There are 3 ways to turn a row about zero (a turn may also mirror it). The second row of each pair is the first, turned, with some noise. The first 18 pairs use one turn. New pairs use 2 turns, one after the other, and a turn may come again.
In the rows, zero is written as 128.
Known pairs, each followed by its turns in order:
[160 110 159 126 146]
[121 124  77 125 138] : j398

[113  53 144 129 128]
[141 155  94 186 109] : j949

[121  97 110 136 117]
[155 145 134 110 136] : j861

[ 93 129 126 126 129]
[158 123 127 149 119] : j861

[ 88  85  90 114 134]
[157 150  73 130 100] : j949

[193 132 189 118 190]
[121 165 168 158 218] : j949

[104 127 161 160  84]
[137 180 112 167 134] : j861

[151 182 119 121 113]
[176 144 143 105 151] : j398

[154  70 119 116 102]
[ 77 126 123 144 177] : j398

[168 100  92  53 107]
[ 90 190 137 124 196] : j398

[127 117 113 177 110]
[ 88 137 128 134  91] : j949

[127 121  81 103 142]
[ 98 157 154 104 130] : j398

[166 142 101 139 124]
[ 99 137 156 100 123] : j861

[ 92 116 127  70 144]
[164  74 127 146 144] : j861

[192 122 108 155 198]
[ 71 193 120 106 184] : j949

[135 100 107 113  61]
[115  73  87 155 103] : j949

[167 112 124 180 132]
[117  76 109  97 150] : j398

[118 113 111 123 133]
[153 121 135 118 130] : j861

New pairs, each followed by its turns in order:
[119 209 106 134 100]
[157 138  62 127 174] : j398 j398

[183 121 118 107 124]
[113 165 113 147  90] : j861 j398

[140 142  98 103 101]
[145 140 163 122 154] : j398 j949

[ 97 117 103 154 124]
[125 145 167 151 145] : j949 j861

[165 107 105 163  98]
[106  84 131 169 116] : j861 j861

[157 109  78 129  93]
[164 124 166 138 170] : j861 j949

[177 117 117 164 137]
[163 117 129 160  85] : j949 j861

[109  72  60 113 137]
[148 140 143 189  63] : j398 j398

[ 93 101 181 127  84]
[ 99 143 143  90  64] : j861 j861

[141 163 103 144  85]
[178 120 124 141 165] : j949 j861

[153  81 140 122 121]
[130  79 134 108 112] : j861 j861

[134 109 161 107 106]
[125 170 121 100 132] : j861 j949

[ 93 114 107 100 174]
[103 101 122  91 174] : j949 j949

[144 154 153 138 171]
[122 154 160 112 174] : j398 j398

[156 147 119 117  94]
[158 149 162 134 119] : j861 j949

[164  99 159 182  88]
[167 181 103 166  94] : j949 j861

[ 84 143 121 141 130]
[105 166 137 125 140] : j861 j861

[110  90 145 105 174]
[ 82 128 149  88 157] : j949 j949

[ 90 118 149 158 151]
[ 86 104 107 110 122] : j861 j949

[134  91 128  99 146]
[135 146  88 131 157] : j861 j949

[142 196 148 169  59]
[126 167 114 199  57] : j861 j861

[168 149 111 136 129]
[117  84 127 114 145] : j398 j861

[ 90 168 166 140 108]
[129 106 153 188 144] : j949 j949

[139  94 163 158 109]
[ 83 100 135 121 117] : j398 j398

[100 154 138 203  85]
[147 173 114 198 174] : j949 j861

[ 95 153 132  68 110]
[101 133  87 161 175] : j949 j949

[130 167 144 146 107]
[122 123 107 170 122] : j949 j398

[174 126 111 166 113]
[128  95 138 181 123] : j861 j861

[167 152  94  80 117]
[171  86 123  86 132] : j949 j861

